The first 8 rows are patterns. Each new row is the sum of 2 different patterns, raised or lowered, with some noise. Before adding, each is slid sideways (what falls off one end comes back at the other) and multiplied by a number that may be negative. Names go in the order of the patterns.
Known rows, each followed by the names of its patterns:
[ -8  -6 -13   3   6 -26 -34  22  11  25  -7 -23  -2  30  34  16 -18  -3
   1  13  -7   7  13 -11  32  33   5  16 -31 -30  34  -4   1 -34  16 -26
  24  -7 -26 -32 -36]
Z
[  3   0 -15  31   3  13  -4  13 -19 -19 -22 -19  13 -25  -9   8 -22  15
   2 -10  12  -5   0 -33   0 -16  24   6  24 -18   3 -35  16 -25  -2 -30
  -9  -1  -1  -2   2]
G
[ -8   4  28  34  34 -22 -23 -13 -13 -26 -12   0  -6 -11 -31  14 -33   3
 -25   0 -33   4  32  15  27  24   5  27  19 -23 -27  11  20  35 -12  -9
 -10  26 -17 -22   5]
K
[ 15   3 -26  19  33 -15  19 -15 -31 -34  -2 -21  -4  34   4  18 -15 -16
  21 -30 -29 -30 -19   9  16 -21 -19  30 -33  33  -3 -16  11  -7  10 -18
 -16  32  -2 -25  19]
M
[-35  -6 -16 -15  -3 -28 -24  18   1 -17 -12 -31 -14 -30 -19 -35   0 -20
  -9 -12  -8   6  30 -10  32  15   4 -14  28  16   1  18 -22 -24 -16 -20
 -34 -15  -8 -11  18]
H
[ 28   2   1 -20  12 -16  24  17  27  21  21 -28  -2  -4  15  16  35   7
   3  27  -6 -26 -31  -4   3 -31  36 -35  17 -19  28   4 -17  33  20  28
 -21 -30  32   4  17]
D
[-22  15 -24  18 -33  17 -30  18  -8  28   1   9 -10  29 -11  24  12 -18
 -25  -1  13   4  12 -27 -19   4  -3  23 -30 -28 -33  16  18  14 -14 -25
  11  18  -1  34 -21]
L
[ 23  28 -15 -11  -2  -5  -8  29 -20  -4   5  -1 -17  -6  29  27  32 -12
   0  27   7  16  13 -22 -27  -2  31   0  10  26   9  18  36  -9  -9   9
   7 -14 -23 -21  18]
E

New rows. What belongs after each?
[ 20 -34  14 -57 -15 -25 -46  -7  17 -24 -49 -46  -1 -40 -19  24   0   5
 -56 -18 -14  -1   3   7 -32 -36 -53   2 -30  -5  11  10  -4  10 -14 -41
 -41 -45 -44 -48 -74]
D E
[  3 -10 -19 -23  -2  20 -34 -19 -18 -16  14  -6 -30 -20 -18   3 -24  -7
 -23   9  -7   0 -10 -24 -44  -2 -31   9  -6 -31  -6  -9  10 -16   9 -22
 -11  23  13  21  -5]
Z G
[-10 -24 -20   3  32  -7  18 -23  -6   6  -2 -39  10 -42 -17  -5 -13 -37
 -28 -14  -1 -51  -2  17 -13 -14 -30  22 -25 -49  12 -43  -7  15  -2 -13
  -1  12 -43  -8 -49]
G M
[11 38 31 64 11 14 34 45 35 34 42 49 54 27 25 54 43 37 56 30 12 38 36 14
 55 48 38 27 65  9 35 32 22  2 -6 11 41 41 52 23  9]
Z E
[  4   3 -31 -39  31  -3 -22 -37  18 -40   6 -16 -18 -45 -53  -7 -23 -13
  10  16 -29 -27  13 -14  13 -23 -20  -2  11  35  20  -9  -1 -10  -4  -5
   7  -9  -2   5  22]
Z M
[25 16 47 23 31 37 19  9 43 -6  4 20 31 -8 -4  6 17 44 47 21 24 38 25 19
 40 -4 39 23 26 17 17 51 48 23 11 29 40 41 36 44 18]
H E
[-49 -43 -13 -25 -35 -30 -41  -8   3 -12 -52 -60 -52 -28   6 -38 -46 -36
 -68 -27 -13 -45 -20 -45  12 -33   1 -48 -10 -73 -15 -46 -11 -71 -22 -45
 -57 -22 -19 -20 -28]
D L
[  7  -9   1  20 -16 -30  -1 -23  19   4  -3 -21  33   9  43  26  15  22
  23  29 -15 -17  40  23  16  16  16   7  12  13  18   5  19   3   6   9
  31 -16  -6  25   5]
K M
[ -9 -12 -20 -43 -48 -51 -31 -36 -38 -28 -24 -22 -35 -27 -57 -40 -34 -22
 -45 -23  -5 -32  -2 -11 -27 -11  -8 -37 -55 -34 -31   0 -33 -44 -36 -19
 -42 -31 -11 -31 -41]
K E
[ 10   2  22  15   1   7 -31  12 -58 -12 -16  38 -19   8 -14 -11  -9  39
  -5  19   8   9   8  11 -17  36   9  17   3  32  32  38 -18  13   1  -3
  13  -2  43  -1  27]
G H
[-11  28 -14  43  40   2  30  12  30  58  34  34  20  20  14   7  38   4
 -19  48  26  33  44  62  50  60  18  -8   5  32  48  41  22  54  24  64
  45  22  21  58  46]
M E
[ 17  -5 -23   4  -4  24 -23   2  -4  28  -6  -9 -18 -12  -4  21  27  38
 -17 -18   1 -20 -38 -31  -9  -8 -31  -6 -17 -19 -17  -7  -3 -37  16  27
  21   0  -7  17  15]
K D
[ 39  22  42  -5 -34  32  13  24  44  12  19  -7  28 -13  35  22  32  26
  19 -37   5 -18   8  15  41  -5  -3  27 -12 -10 -14   6  16  -9  43 -26
  24 -24  45   8  -6]
H D
[ -5 -40   0  -3 -17  -2  -7 -31  -2  -3 -40 -27 -26  -2   4 -33 -23 -38
  -7 -20 -34 -20 -29 -30   0  -5   2 -53 -34 -36 -32 -45 -31 -11  -3 -31
 -23   5 -41 -20 -19]
K H
[ 35  40  -7  57  22  24  31  28  13  -7  -6  -8 -14  18  -2 -22  35  52
  -6 -12 -19  40  11   5  -1  21  43  25  40  11  -1 -15 -36  34  25  35
  35  28  41  30  35]
K M
[ -9 -11 -39   1   8  -7 -24 -36 -59  15 -33  -9 -63 -35 -63 -24 -50 -56
 -75 -73 -24 -21 -49 -39 -43 -47 -54  -4 -36   3 -24 -53 -29  -6 -17 -36
 -65 -18 -15  -9 -26]
Z K
[-25   9  18 -11  -8 -42 -38 -47  15  -4 -32  32  -1  36 -29  -1  -1 -28
 -14 -10   3  10  16 -15 -25  20 -18  51 -23 -26 -10  -5  21 -19 -40   4
 -18 -16  16  10 -10]
Z M
[-21 -51 -42 -22 -42 -64 -58 -56 -29 -16 -16 -46 -38 -54 -34 -18 -49 -68
 -25 -31 -10  -4 -58 -42 -47 -24 -31   2 -41 -18   2  -1  -5 -21 -19  -4
 -40 -18 -12   9 -48]
Z K
[ 34 -23  -9  -5 -17   6  17  33  14   2 -21 -13 -18 -21 -13  21   3   2
 -19   1 -32   1  -9 -12  -8  21  37  13  15  33 -16  36   3   5 -25   7
  24   1 -12 -17  14]
K D
[-47 -10  -8 -34   6 -10 -34 -56 -18 -36 -35  -3 -27 -27 -20 -21 -10 -39
 -28 -21 -17 -22 -21 -46 -20   6 -37   5 -14 -42   1 -20 -14 -28 -17   4
 -35 -47 -24  -2 -17]
M E
[ 10   4 -12 -23  31  30   8 -29 -22  -5  17  26   5  18 -15   9  -7   9
   1  15  -6  11   5 -13 -24   4 -12  -1  33  22   0   5  -8 -28  -3   9
  -3 -21   4  -3  30]
D L
[-31 -22   2 -45 -16 -35 -40 -37 -34  24  24 -12 -28 -20  25 -22  11 -23
 -34 -27  -2  30 -14  -7  12 -13  -7  28  -7 -41 -20 -27 -27 -27 -36 -21
 -19  -4 -21 -29 -21]
Z E
[ 18  21 -14  65  73 -11  34 -16  58  29  51 -20   0 -17  38  19  30 -16
  38  -5  -1  47  15  -7   6   5  40  73   9  24  23  33  35  70  31  16
  29  39  67  52  19]
Z L
[ 27  27  16  57  73  48  37  36   1  10   4  -8  47 -35  52  -2  26   6
  37  37  15  22  38  64 -15 -21  45  43  19  18  32   4  12  54  30  41
  51  46  11  35 -20]
M D
[-32 -39 -40 -22 -28 -49 -35 -12 -62 -36 -61 -35 -49 -57 -12 -32  -7   1
 -19 -45 -19   2 -87  18 -75 -19 -44 -47 -16 -69 -35 -44 -46 -11 -39 -54
 -60 -60 -16 -52 -47]
M D
[-28 -16 -11  -7 -22 -14  -9  -1 -10  -2 -37 -18 -17  13 -25 -18 -44 -39
 -11  -8 -26   1  17  19 -15  20  21 -19  18  -4  -7 -44 -28 -11 -18 -43
 -34  17  -3 -17  -7]
G D
[ -1   3  18  30  30  34  11  12  34  40  28  13  37  27  27  -6  11  27
  32  32  -5 -23  15 -20  -9  24   7 -18  -2   6 -17  22  45  38  43  27
  21  31  21   4  43]
H E
[ 16  22  42   2  22  35  30  20  18  32  32  46  27  30  18  33  12 -12
 -34  14 -17 -21  24  -1  -9 -16  22  -5  19  46  34  40  27   5  31  20
   3  52  14  22   9]
H D
[-22 -46   0   9 -25  27  15  18  13 -15  42 -53  44 -33  31 -30  13  18
 -27 -24  -9  15  43 -23 -14 -30 -27   6   2  27 -26   5 -20 -18 -12 -37
 -33  10  11  15  -5]
D L
[-20 -26 -25 -44 -10 -23  -7 -22   2   6 -37   3 -23 -42 -24 -32 -32 -18
 -13 -17 -11  -8 -30  -1 -52 -40 -51 -19 -21   9 -41 -15  -6 -18   1 -24
 -29 -15 -26 -18 -32]
G M
[-16 -27 -19 -34 -38 -35 -29 -34 -39 -39   4 -24 -27 -46 -47 -46 -34 -39
 -27 -35 -24 -30 -16 -26 -22  -9 -32  -8 -17 -24 -25 -26 -17 -33 -12 -46
 -30 -25 -25 -36 -41]
G H
[-43  27 -54   9 -31  18 -11 -31   3  -5  -3 -35 -41  12 -37 -11 -12 -16
 -29 -20  -1 -16   8 -18  14   0 -13 -24 -31 -24  -3 -19   6 -16   4  -4
 -12 -53 -43 -38  -6]
G D
[-30 -25 -63 -20 -71  -9 -31   7 -38 -51  -8 -21 -16 -28 -66 -11 -26 -19
 -22 -35 -13 -28  -3 -52 -15  -3  -9  -7  -9 -66 -49 -37  -1 -20   0 -10
 -23  -1 -13 -56 -60]
D E
[-24 -23  14 -13 -10   6 -54 -58 -18   1  12  18 -18  -3   0  42 -32   0
 -23  -1  -4  -5  -2   8  11  20 -26 -25   6   9 -36   3 -48 -11   9 -11
 -48 -44  -1  23  14]
Z E
[ 22  23  -6  15  17  23  37   0 -19  -5  -6 -10  -7   5   6  15  -2  19
  -1   5 -12 -28   6  19   9 -22   6 -29   9 -17 -19 -35 -11 -11  -3  -7
   3  14  14 -17  41]
Z H
[ 18  -9 -34  12   9  42  31  28 -10  37  21 -11  -9   8  40  22  -2  34
  18  16   5  19  11  38  37   1  48 -18  18  30  22   8  25  25  42 -18
  35  31 -26 -11  -9]
K M
[ 27 -30  19 -21   0  13  33   5 -18 -10   6 -34 -11   2 -13  16   7  -4
  -7  38  44  27  -9 -30  -2  40  40  -2  -1   6 -11  43   5  -8   7   3
  27  -6 -28  -9   8]
L E
[ 29  -4  -5  34  26  27   6  19  26  25  46  26  -8 -22  21  26  42  62
  13  35  11  18  36   3   7 -11  29  53  41  16 -15  26  19  47  22 -14
  44  -2  49   3  -8]
Z M
[-36  20   7  17   1  14 -25 -30 -41 -53 -49 -25 -32 -19   1   6  -4 -48
 -27   0 -10   6 -39  14   3 -23  16 -16 -52 -33 -35  13  -2  14  21   6
  13 -20 -22 -18  20]
K M
[-27 -13 -46 -52   6 -21 -44 -57 -11 -43   3 -29 -33 -44 -37 -39 -25 -36
 -23 -24 -53 -75 -12 -46 -25 -40 -40 -50 -22 -10 -33 -32 -20 -21 -11 -16
 -20 -19 -34 -22  10]
Z H
[ -9 -13 -27   3  49  30  37   1 -11   3  16 -28 -17   6   2 -20 -45  -3
 -15  21   1 -11 -37   4  23   7  44   6   0  29  16 -31 -27  32  38  53
 -20  -7  13  28  -4]
K E
[  0  38  14  29   1   0   0 -11   6 -12 -24  -3  13  46  27 -21  -5  18
  40   7  16   6  29  26  37  32   1  -2   3  22  19  38  42  10  11  -5
  19  34  29 -16   7]
Z K
[-30 -51 -13 -34 -37 -64 -12 -61 -13 -16 -29 -55 -64 -49 -22 -29 -14 -33
 -34 -38  -7  -9  -5 -45 -62 -44  13  19  -2 -30 -11 -17 -11 -25 -10   7
 -40  21   3  -4 -11]
Z K
[-16   3 -19   7 -17 -26 -37 -47 -39 -20  -6 -28 -56 -33 -40   7 -67 -70
 -54 -24 -12   1 -17 -28 -38 -32 -41 -13 -65 -57 -18 -56 -24 -79  -7 -77
 -14 -55  -8 -52 -21]
K L
[ -9 -30   8 -11  -2  -5 -24 -18 -10 -12 -22 -26 -12  -1   6  13  -9 -21
 -36  -1 -17 -20   9 -21  -6   0 -39 -17 -24  -2  -1 -16 -13  -4 -13 -29
 -35 -23 -31 -33 -28]
M D
[ 32  32  63  36  23  31  20  19  14  67  46  14 -10  -7   5  52  17  23
 -23  26  34  46  24   8  24  15   4  25  -8   3 -12   3  31  47 -20  37
  32  65  21  28  20]
Z G
[40 35 14 -6 59 58 47  7 27 64 38 45 50 -2 -4 46  3 45 34 49 25 39 20 69
 16 22  8 44 32 63 29 10 37 12 65 37 32 23 16 44 21]
M L
[-34 -33 -30 -19 -13 -15  -9 -31 -38   7 -18   4 -37 -21 -48 -23 -25 -25
 -16 -49 -19  -2 -36  11 -26 -36  -1 -33  -8 -60  -8 -45  10 -16  15 -30
 -11 -49   8 -42  -6]
G L
[-24   9  -2  22  23 -11  29  12  18 -15 -23  35  16  30  24  -4  21  -6
  32  -9  20  24  50  45  36 -27   6   5  29  20  46  22   8  51  20 -13
 -13 -10  -3  -3  41]
Z D
[-12 -46 -53 -23 -40  -8 -29 -49 -34 -14  -2 -22 -21 -39 -44  -3 -22  -5
 -40 -27 -18 -30 -33 -10  -5 -41 -42 -24 -21  -5 -28 -36 -57 -47 -29 -35
 -19 -49 -29 -26 -49]
Z G
[ 15  34  32  23   8  15  44  10  19  64  17  65  72  66  49  38  26  22
  37 -10   0  19   9  -8  -9  39  -6  53 -20  29 -10  24  57  21  35  69
  38  41  38 -15  -4]
K H
[ 21 -28  35  45  39  25 -20  12   6  38 -36  49 -47  23  61  19  48  27
  37  56   1  -2  17   8  19  44  31 -11 -25  54 -19  11  52  41  22  61
  50  14  -9 -23  18]
K M
[ 14  33  40  69  33  40  30 -15  29  21  14  79 -31  25  28  -6  31  14
  59  32   7   9  35 -13  -4   6  71   8  -2  29  -6  13  50  55   6  49
  50  17  25   6  64]
M D
[  5 -18   8  21   0 -29  28   2 -38  14 -23   6   3 -28 -11  -1  61  -7
  42 -30  -5  43   8  12 -15  -6  22  15 -20  11  59 -43  22 -22  -4  33
   0 -14 -40 -24  47]
Z M
[-35 -21 -23 -32 -28 -11 -40 -24 -41 -13   5  12 -26 -29  -8 -24   4  -1
 -34 -34 -37  16  -3   5 -18 -29 -19   7  -8 -32 -28 -15 -50 -20 -17 -21
   7 -18  -7 -39  -2]
L E
[-35 -31 -32 -24 -38  -6   4 -12 -18 -19  -8  -8 -12 -11 -56 -37 -30  18
 -16   2 -12 -12 -30  14 -41 -27 -33 -20 -29 -36 -35  -6  -2  -2 -40  -8
 -17 -14 -27   8 -45]
G E
[ 16 -33 -29  -9   7  12  43 -31  13  21   5  13   1  -8 -27  37   3  -5
 -26 -40 -20   6  -5  27   0 -49  13 -35   7 -29  -7 -49  37  -2  15  -6
 -18 -19   3 -25  -5]
H L
[-43 -45 -47 -78 -38 -61 -33 -34 -53 -12   2 -25  -3 -31 -41 -33  -6 -41
 -15 -42 -49 -42 -52 -45 -66 -35 -32 -62 -22 -46 -50 -55 -47 -22 -66 -72
 -15 -47 -38 -27 -38]
M H
[  7  32  -3  13  11  34  19 -23  71   4  43  33  38  15  20  41  61  30
  18 -26  73  25  64  54  35  20  29  31  28  58  30  34  47  56   1  33
   3  27  45  59  51]
D L
[-15 -48 -56 -22  11 -36 -32  13 -10   8   8 -42 -33  -1   1 -28 -57 -47
  -5   5   0 -35 -28 -30 -12 -13   7 -35 -43 -34  -8 -43 -29 -13  10  -6
 -23 -28 -11 -33 -24]
Z E
[-15 -20  19  -5 -18 -19 -29 -50 -16 -23 -30 -19 -12 -47  -7 -49 -15 -22
  -9 -19 -39 -21 -10 -36 -54 -33 -43 -50 -21 -58 -36 -33 -17 -24 -41  -5
  -2  22 -42 -16  13]
H D
[-30  -5 -32 -44 -13  19   1 -28 -50 -58 -10 -28 -21 -37 -16 -33 -17 -38
 -59 -61 -64 -10 -26 -30 -28 -25 -65 -54  -5 -30   3 -10 -20 -21   1  26
 -30 -14 -36  -8 -29]
Z D
[ 19 -23  10 -23  -7  -8   4  17  -9  13  28  -1  23  10 -23 -25  14  32
  -5 -15  22 -30  32  31  27   8  34  12 -38 -17 -31  26  18 -27  23  15
  18  34  17  -5  -2]
M E
[ 41  28  -4  19   2  16   6   4   2  34  32  -3 -27  -9  -6   5  12   1
  -1  13   6   1  21   5  -3  -2  49  35  22  27  12  42  12  24  27  32
  18  50  -8  26  20]
K H
[-14 -22  30   5 -45   0 -26 -29  -8 -33 -16 -28  23 -39 -24 -20 -28 -21
  39 -20 -18 -22 -24 -57 -38 -34 -29   8  31   3 -19 -18  10 -54  40 -45
   0 -38 -18 -12 -52]
D E
